The rows of a group lie close to one hidden flat surface of 9 dimensions, which may be shifted away from zero. Surfaces can cross.
(in the rows, 128 means zero)
Known rows, each followed by its group:
[140 123 137 165  80 121 147 155 132 158 100 221 148 156 140  71 152 171
 168 140]
(5)
[108  59 121 170 162 146 165 119 167  87 137 111 110 156 159 105 113 116
 111  94]
(3)
[114 113  65  88  95 164 146  79  89 169 103 106  90  86 110 124 113 122
 142 178]
(1)
[145 102 128 121 134 109 138 140 127 113  75  97  85  13 163 139 129 156
  70  99]
(4)
[176 120 141 114 111  85 147 110 150 160 149 118 130 165 147  91 134 103
 214  92]
(0)
[ 45 165  96  84 151 130  96  85 124 156 134 151 147 146 115 167 107 133
 159 115]
(3)
[183 102 112 147 107 139 119 156 120 156 103 114 107 125 101 132 174 136
  76 196]
(5)
[139 137  94  97  94 121 105  56  98 137 119 101 128  89 111 135 122 100
 128 183]
(4)
[138 121 114 154  79  94 123  78 148 129 121 144 160 124 128 101 126  68
 174  99]
(4)
[ 62 142 115 105 167 137 101  71 144 127  72 155 165 125 132 132 111 116
 144  95]
(2)
[160 110 148 164 109 107 144 125 140  81 144 116 129  93 143 106 118  84
 130  88]
(5)
[120  98 164 168 185 113 144 157 141  93 127 115  57 110 123 126 139 134
  94  56]
(2)
[ 98 112 141 133  93 125 150 162 137 114  39 185 134  90 202  67 109 172
 138  67]
(2)
[ 72 140 139 151 103 149 146 138  73  98 149 166 107 172 132  90  93 133
 151  99]
(2)
[145  99 104 143 142 127 128  73 136 133 149 122 124 111  93 139 136  90
 135 154]
(6)
[106 143 157 117 124 147 119 217 124  93  80 115 124 102 182 139 113 173
  62  76]
(6)
[ 67 148 136 139  99 147 127 135  95  53 145 113 143 117 164 124  62 104
 113  98]
(2)
[217 112 152 152  89  93 164 149 144 135 160 136 139  89 136  95 147 128
 154 159]
(5)
[185 126 159 158 100 130 118 160 130  66 156  71 153 133 138 132 131  93
  76 159]
(5)
[187 113 154 103 160  68 144 111 156 142 170  84  99 116 140 123 133 116
 180  77]
(0)
[138 118  93 162  68  96 132 122 177 150 134 154 179 147 158 112 129  97
 168 117]
(1)
[ 97 172 123  63 135 166 123 134 119 159 107 144 167 133 126 130 110 146
 187 150]
(1)
[ 94  94 139 166 127 144 197 115  86  85 182 151  84  94 141  80  76 139
 162 126]
(5)
[102 133  88 133 100 160 124 145 138 158 121 135 128 144  92 151 132 101
 127 149]
(6)
[109 159 162 112 136 154 102 149  95 108  73 150 142 163 137 102 131 155
 116 121]
(3)
[168 116 114  99 136 172 144 123 162 125 157  76 179 153 117 137 123  93
 153 189]
(3)
[116 100 100 105 134 169 165 118 141 140 146  92 127 158 135 113  99 114
 173 144]
(0)
[129 157 131 109 107 157  96  99  69 108  62 102 111  79 103 131 127  97
  95 142]
(6)
[167 151 176 107 183 114 155 152 142 166 215 156 144 136  93 139 142 162
 196 162]
(3)
[ 95  96 118 146 157  86 123 110 153 127  94 151  95 112 159 124 136 151
 111  50]
(3)
[122 132 105 132 137 151 112 130 132 159 113 160 143 136 101 153 156 158
  99 191]
(6)
[165 124 148 124 114 164 119 133 111 119  70 126 157 190 142  71 155 133
 124 168]
(3)
[117 114  68 125  80 159 126 117  87 157 128 131 107 133 124 131 132 163
 101 217]
(4)
[142 142 103 150 107  76  73  52 126 142 162 135 136 188  91 143 167  86
 126 139]
(0)
[122 111  91 138  79 119 139 105 142 146 143 141 141 156 142 108 117 102
 166 121]
(1)
[160 105 120 132 142  96 120  73 161 118 135 100 129 101 126 130 137  84
 136 120]
(0)
[134  97 148 121 154 122 167 130 126  87 147  76  81  91 151 114  96 127
 127  85]
(5)
[135 164 172  82 175 146  93  77 103  83 110  91 165 176 124 105 116  85
 148 125]
(1)
[ 81 124  65 158  81  90  92  73 120 153 159 159 121 188 122 144 137 128
 119 143]
(3)
[118 141 102 100 116 186 108 113  86 119  90  96 132 133 115 130 118 130
  98 198]
(1)
[ 79 125  96 118  67 178 160 139 116 130 124 131 150 174 159  81  74 113
 186 116]
(1)
[153 123 158 117 136 142 137 123 132  93 113  99 153 164 160  81 117 107
 158 114]
(0)
[110 152 133  94 163 119 122 128 139 164 105 162 139 104 118 139 126 151
 158 102]
(6)
[ 68 125 139 172 138 135 130 159 132 100 137 194 143 173 159 111 118 180
 104 112]
(0)
[144 129 124  84 114 122 150 144 140 146 175  62 125 141 144 140 102 105
 183  98]
(1)
[120 165 112  85 117 113 106 116 139 193 122 153 172 160 126 141 134 138
 184 141]
(6)
[ 94 100  96 133 129 180 141 140 143 138 104 138 140 187 139 123 130 160
 106 155]
(3)
[ 92 121  75  94 129 130 136  79 115 155 137  99  89  57 107 164 101 115
 138 134]
(1)
[ 93 123  82 100 104 125 129  97  94 144  90 124  89  56 141 139 110 152
 107 134]
(4)
[ 96 117  90 114 111 155 106 123 134 128  82 107 140 146 149 124 125 126
  97 125]
(2)
[ 91 123 117 161 118 146 146 139 131  83 166 127 138 109 135 145  87  98
 107 112]
(2)
[153 113 172 156 145 115 125 103 137  82  89 164 149 148 159  59 140 137
 134 110]
(0)
[ 86 141 132 150 114 151 117 152 149  99 116 166 182 169 149 124 116 134
 107 123]
(0)
[148  99 109 146 124 121 152 104 100 132 167 118  73  53  80 147 128 101
 120 169]
(5)
[102 121 129  79 148 153 154 127 110 165 101 137 114 168 153  84 111 183
 182 117]
(5)
[106 148  93  98  72 123 126 165 126 186 114 136 119 108 118 155 121 128
 150 110]
(6)
[126 109 108 122 123  85 172 150 168 195 159 161 107 112 164 122 129 178
 187  77]
(6)
[134 109  90 181  57  81 110  97 139 101 153 155 160 125 188 113 125 150
  88 153]
(4)
[119 100 151 145 179 105 141 117 153 126  76 159 103 128 151 101 150 166
 121  74]
(3)
[119 100  87 157  44 157 153 151 142 103 179  94 157 193 174 117  87  86
 139 131]
(1)
[ 98  92 114 155 107 150 160 142 131 119 128 141 115 177 157  82 112 138
 145 100]
(6)
[103 106 140 202 106 152 174 165 100  88 157 186 114 127 149  89 103 156
 109 145]
(5)
[110 116 141 114 112 144 121  97 111  78  30 108 135 150 182  54 104 107
 131  60]
(2)
[132 127 130 133 161 151 107  79 116  83 118 111 135 116  96 135 125  92
  97 158]
(6)
[ 93 121  85 157 111 159 137 128 117 158 142 150  96  89  60 168 128  99
 121 159]
(4)
[165 163 106 112  37  76  97 133 111 187 150 133 144 138 130 147 152 136
 142 159]
(3)
[ 46 147 119 137 166 171  94  94 131  63 125 128 175 119 118 176  87 105
  75 135]
(2)
[167 118 200 167 183  48 110  79 129  78 119 169 115 130 155  69 159 160
 113  76]
(0)
[123 139 107 116 107 138 112  93 113 136 168 120 144 154 112 132 114 100
 156 155]
(4)
[159 170 155 116  83 139  94 112  95  91  61 146 193  81 150  99 116 117
 117 164]
(2)
[168 112 156 160 123 132 115 157 152  54  92  96 166 110 171 118 128 111
  57 121]
(1)
[177 142 111  85 101  77 104  97 125 162 131 103 150 104 163 142 142 167
 128 186]
(4)
[212 106 155 126 106 110 153 171 147 119 148  85 135 131 162 101 135 123
 149 128]
(5)
[115 171 154 102 149 124  86  90 127 105  63 138 179 115 126 127 126 102
 134 111]
(4)
[116 158 117 118 107 172  86 107  93 154  69 183 176 183  96 110 155 140
 131 209]
(2)
[167 116 183  90 191 111 155 143 120 116 157  82  86 144 153 114 129 169
 146 107]
(0)
[150 110 112 159 100 131 151 131 142 127 180 104 123 139  99 128 120  70
 152 126]
(4)

New rows. What belongs after each?
[ 98 150 113 140 135 109 114 116 144 134 155 152 141  90  93 178 123 104
 126 121]
(4)
[160  81 138 165 128 130 140 116 124  76 125 108 121 147 161  88 136 139
  84 149]
(6)
[116  77 104 158 162 182 168 172 171 128 163 133 129 174 137 140 132 169
  86 182]
(3)
[128  87 131 188 131 125 174 195 169 135 160 137  91  86 102 145 133  99
 126  70]
(4)
[140 132 157  85 153 161 144 146 122 123  62 108 127  86 153 109 118 142
 143 112]
(1)
[165 114 123 126 122  99 132 138 133 100 172  75 114  77 157 161 123 144
  80 155]
(4)
[ 92  99 124 166 165 110 103  89 136  87 108 146 108 149 138 134 133 145
  61  99]
(3)
[110 146 104 102  87 100 106  39 115 120 151 111 152 136 139 119  83  79
 176 125]
(4)
[142  85  65 146  36 107 151 151 165 162 154 104 121 135 167 135 123 118
 134 122]
(3)
[ 53 103  64  92  97 172 180 118 103 144 159  82  73  89 138 139  60 112
 165 112]
(1)
[162 147 159 107  99  97 135 142 122 111 147  91 136 116 153 113 106  97
 179  81]
(3)
[163 140 125 139 115  58  90  80 131 157 156 143 130 176 111 123 165 101
 153 118]
(0)
[125  93 108 215  88 114 177 178 124 127 193 179  88  63 109 145 128 148
  96 151]
(5)
[128 123 175 146 173 145 159 216 173 126 111 136 119 139 135 126 142 150
 125  56]
(4)
[143 139 135  95 112 133 139 177 147  99 166  47 154 103 168 167  92 110
 121 116]
(1)
[104 100  92 147  82 112 162 175 167 148 162 138 131 119 163 140 107 139
 142 106]
(1)
[169 125 111  98  67  47 115  87 135 151 140 123 158 126 220 103 127 173
 149 143]
(4)
[126 112 102 171  75 149 123 123 115 101 148 135 152 193 137 109 133 123
  98 191]
(4)
[180 117 138 123 110 120 104 129 114  85 112  89 149 116 182 121 137 166
  58 182]
(4)
[157 137 146 133 141  87 118 102 148  93 153  82 133  52 124 160 112  77
 118 102]
(4)
[140 183 163 101 107  98 110 117  85 158  96 175 137 112 116 100 142 142
 176 117]
(2)
[127 164 147 101 118 144  90 104  76 108  93 145 171 200 156  93 137 187
 106 192]
(6)
[147 154 162 136 152 104 119 139 132 126 132 165 146  69 104 136 142 130
 131 132]
(2)
[135 132 125 118 169 123 133  86 146 154 171 147 150 162 100 131 137 124
 187 155]
(3)
[111 124  95 104  92 128 152 136 141 149 170  95 130 112 149 141  87 108
 172 114]
(1)
[ 77 118 133 108 187 179 133 141 153  96 113 100 150 124 148 150 101 137
 108 112]
(3)
[137 147 113  63 128 123 112 105 104 139 188  70 137 168 151 140 104 152
 159 175]
(4)
[138 141 146  98 190  92 113  69 130 158 112 166 126  77  96 134 144 153
 158 143]
(6)
[113 122 126 154  97 139 118  79 103  50 122  93 137 131 148 100  89  61
 114 108]
(4)
[106 128 124 107 170  82 140  85 143 181 159 174 118 103 120 143 132 176
 180 125]
(6)
[101 129 118  94 199 102 105  73 167 158 117 149 140 110 117 153 140 133
 152 101]
(3)
[ 98 135 143 122 116 172 116 119 107  96  30 146 156 186 157  58 122 121
 134  96]
(4)
[166 139 184  94 193  75 108  49 120  88 123 118 146  92 156  95 119 131
 158 105]
(6)
[140 117 180 137 166 139 136 151 129  64  73 105 110  74 156 108 127 126
  79  75]
(6)
[165 125 172 120 178  90 118  94 148  61 125  73 126  50 152 133 115  97
 108  79]
(6)
[172 128 171 117 176 164 140 141 138 116 130 118 155 151 119 112 143 135
 144 167]
(3)
[127 165 144 113 154  95 108 136 110 139 155 127 103  92  91 170 136 132
 118 117]
(2)
[ 68 162 126 117 101 139 114 156 114 109  75 174 152  78 172 134 101 183
  85 113]
(2)
[ 94 123 118 148 139 181 122 127 120 103 102 159 157 173 131 118 137 157
  92 179]
(0)
[106 114 101 164  75 133 139 117 131 128 102 165 140 144 148  94 123 118
 136 116]
(4)
[162 132 107 123 116  98 114 114 135 207 104 178 118  87  79 142 184 141
 144 162]
(5)
[173 133 142 103 146 144 113 110 130 165  31 143 132  99  81  97 182 111
 142 163]
(6)
[169  70 111 155 116 113 137 127 140 107 153  60  83 152 143 125 139  95
  92 121]
(1)
[ 73 137 153 121 160 133 122 108  91 125  59 173  87 180 142  75 133 159
 147  57]
(2)
[114 129 121 124 146 118 130 125 123 130 156 127  98  82 106 160 121 131
 108 135]
(5)
[102 106 101 125 154 132 132  79 209 126  86 134 191  60 144 142 112  82
 147  92]
(2)
[119 101 123 136 128 170 113 100 139  79  45 114 159 150 164  86 118  96
 102 111]
(2)
[131 120  89 104 108 158 130 107 115 135 100  93 115  60 123 149 119 114
  98 171]
(1)
[ 99 120 114 145 125 139 119 112 132 114 107 144 130 125 137 125 120 131
 116 129]
(1)
[ 96 117 107 186  74  96 118 111 140  97 136 168 156 142 176 111 114 126
 112 104]
(4)
[105 102  75 137  88 165 156 100  96 160 124 119  80  91  81 124 109  84
 157 148]
(4)
[138 109  96 141 101 143 141 158 162 158 125 126 144 160 122 134 140 109
 141 134]
(6)
[127 146 122 117  95 156  98 132 105 133  73 130 150 177 139 108 144 142
 102 159]
(3)
[106  69  77 140 168 134 139 132 197 181  93 130  91 158 115 146 167 139
 105 103]
(2)
[117 178 156 111 135 117  92 129  95 126 125 153 141 146 115 130 137 158
 123 136]
(3)
[115 126 141 139 146 130 121 154 111 107 158 120 103 204 135 130 133 167
  93 135]
(0)
[177 170 183 103 162  65  80 127 166 110  87 129 181  80 161 148 155 146
 105 102]
(4)
[110 130  98 113 136 119 120  69 116 176 117 152 112 156 104 114 132 125
 180 130]
(1)
[161 134 141 108 117  59 126 107 162 125 180 102 152 102 178 143 118 130
 158  97]
(4)
[ 87 145 140 132 147 211 105 165 110 104  41 136 136 137  85 135 135 108
  75 131]
(6)
[145 143 119 120  94 111 131 145 160 149 110 153 168  46 148 142 129 138
 132 138]
(2)
[131 117 108 115 127 158 114  73  96 126 115  99 117 208 107  96 138  99
 141 165]
(1)
[128 165 200 146 167 112 123 159  85  95 134 162 108  77 115 135 134 157
  96 105]
(2)
[179 120 128 126 139 118  89  61 120 134  52 136 152 176 119  78 175 115
 124 167]
(3)
[115 132 140 149 178 117 103 119 144  93 130 126 132 149 135 148 140 133
  82 111]
(1)
[115 122 128  79 176 127 122 136 128 137 103  80  86 124 142 156 127 153
 106  90]
(5)
[135  83 110 138 122 105 173 154 147 147 182  87  65 180 146 125 133 137
 134  84]
(1)
[ 56 139 132 142 127 115 132 152 147  97 175 149 148 174 182 136  84 166
 119  67]
(4)
[127 109 150 153 180 143 117  85  96  81 116 143 115 180 135  84 142 168
  89 166]
(0)
[148 122  94 121  76  67 115 108 134 150 146 137 143 109 188 130 130 177
 118 151]
(4)
[130  90  89 111 161 132 146  40 118 163 144 140 101 149  96  97 142 131
 174 186]
(0)
[ 98 155  89 106  95 143 107  92 102 150 146 126 145 191  94 136 115  88
 167 156]
(2)
[ 81  94 104 124 163 123 163 130 121 180 142 155  52 153 121 123 133 184
 152  91]
(1)
[130 155 118 110 109 104 119 156 177 170 142 141 179 112 133 166 131 116
 160 108]
(0)
[139  78  82 157  97 118 147 117 151 163 147 137 105 147 123 117 147 130
 127 142]
(0)
[144  86  91 141  81 139 164 103 144 118 188  89 147 201 149  87 104  70
 184 141]
(3)
[143  95  77 146 103 108 123 111 165 150 144 120 135 133 137 153 146 130
 100 155]
(3)
[110 109 100 119 171 193 135 126 132 120 120 104 132 126 115 155 127 150
  70 203]
(0)
[100 170 140 140 152 106  83 115 136  75 183 126 181 137 135 188 113 129
  79 145]
(4)
[177 120 165 124 163 158 119 127 164 109  39  98 153 104 102 102 151  66
 133 101]
(6)
[ 82 125 148 108 166 140 159 155 134 116 120 128 110  95 166 122  92 155
 152  56]
(1)
[ 64 151 153 122 193 114 110 128 121 118 105 157 100  93 121 157 122 162
 108  59]
(2)
[174 144 119  83 111 127 109 146 150 149  87  88 161  98 140 146 139 124
 121 146]
(3)
[161  69 103 170 136  82 134  96 147 128 133  93  64 114 132 124 158 114
  86 111]
(1)
[176 131 118 106  94  96 104  51 119 121 105  92 147  83 135 118 125  85
 143 152]
(4)
[131 137 142 123 134 167 129 116  79  86 168 111 139 148 120 118 109 128
 110 194]
(5)
[ 78 120  78 145  99  90 127 110 132 135 159 149 111  48 136 171 107 145
 101 119]
(4)
[ 96 116 122  99 141 181 154  82 137 106 129 122 181 161 143  90  77  92
 208 135]
(0)
[132 110  85 170  80 147 120 123 109 160 105 162 107 142  79 127 166 120
  99 189]
(5)
[182  74  96 130 104  81 169 110 155 183 126  94  57  53 120 120 154  90
 161  88]
(5)
[115 115 105 137 111 147 157 143 134 169 132 142 102 133  86 128 130 101
 166 127]
(4)
[132  84 136 153 141 128 156 126 167  94  98 120 119  99 150 109 126  92
 123  75]
(2)
[141 127  97 143  49  94 119 126 113 160 136 138 123 163 140 112 138 134
 140 129]
(3)
[149 104 179 140 200 135 128  72 119  71  88 134 122 116 136  67 138 134
 121 129]
(6)
[106 109 120 141 108 144 151 171 152 118 140 124 140 180 166 115 113 133
 128  96]
(6)
[152 147 135 129 133 107 103 120 181 124 101 141 193  78 129 149 143  99
 121 121]
(0)
[148 150 148  93 110 188 144 165 107 153 136 125 172 201 120  90 124 137
 186 190]
(3)
[126 126 153 103 152 125 154 105 145 113 135 127 161 136 159  85  96 112
 209  91]
(0)
[157 106 150  89 192 143 167 188 158 133 139  85 103  83 148 149 128 178
 114 129]
(0)
[142  74 123 157 167 152 144 113 132  92 116 103  98 121 133 123 136 144
  64 155]
(0)
[ 74 122 116 125 116 149 136 163 115 119 110 151 112 153 177 120 109 190
 100 118]
(4)
[ 98 127 144 120 175 122 137 166 139 124 177 115 106 158 136 164 122 159
 113  84]
(1)
[130 124  77 123  63 117 111  93 124 166 130 133 149 190 131 106 141 107
 163 163]
(3)
[107 157 141 105 162 183 106 131 138 135  54 131 157 136  88 125 133  76
 148 107]
(6)
[175 141 163 101 205  80 111 100 178 153 121 159 165 104 128 143 169 174
 126 151]
(6)
[139  77 128 178 159  91 121  81 143  87 121 117  82 145 129 107 149 110
  89  89]
(1)
[180 119 154 106 156 125 104  89 118 118  38  97 114 105 120  99 157 101
 114 113]
(5)
[156 113 128 134 114 121 121 135 160  94  97  90 154  61 154 135 115 100
  99 113]
(2)
[132 120 148 104 120 163 149 137 121  92  66  99 140  89 165  90  96 117
 144 105]
(1)
[142 181 138  75  93 106  83 164 106 141 102 120 154 123 165 159 138 181
  85 155]
(6)
[126 126 145 141 131 142 137 119 103  75 176 103 124 113 125 137 101 114
 104 153]
(5)
[171 113 126 125 140 115 127  80 151 150 130 140 164 185 125  90 161 127
 169 177]
(6)
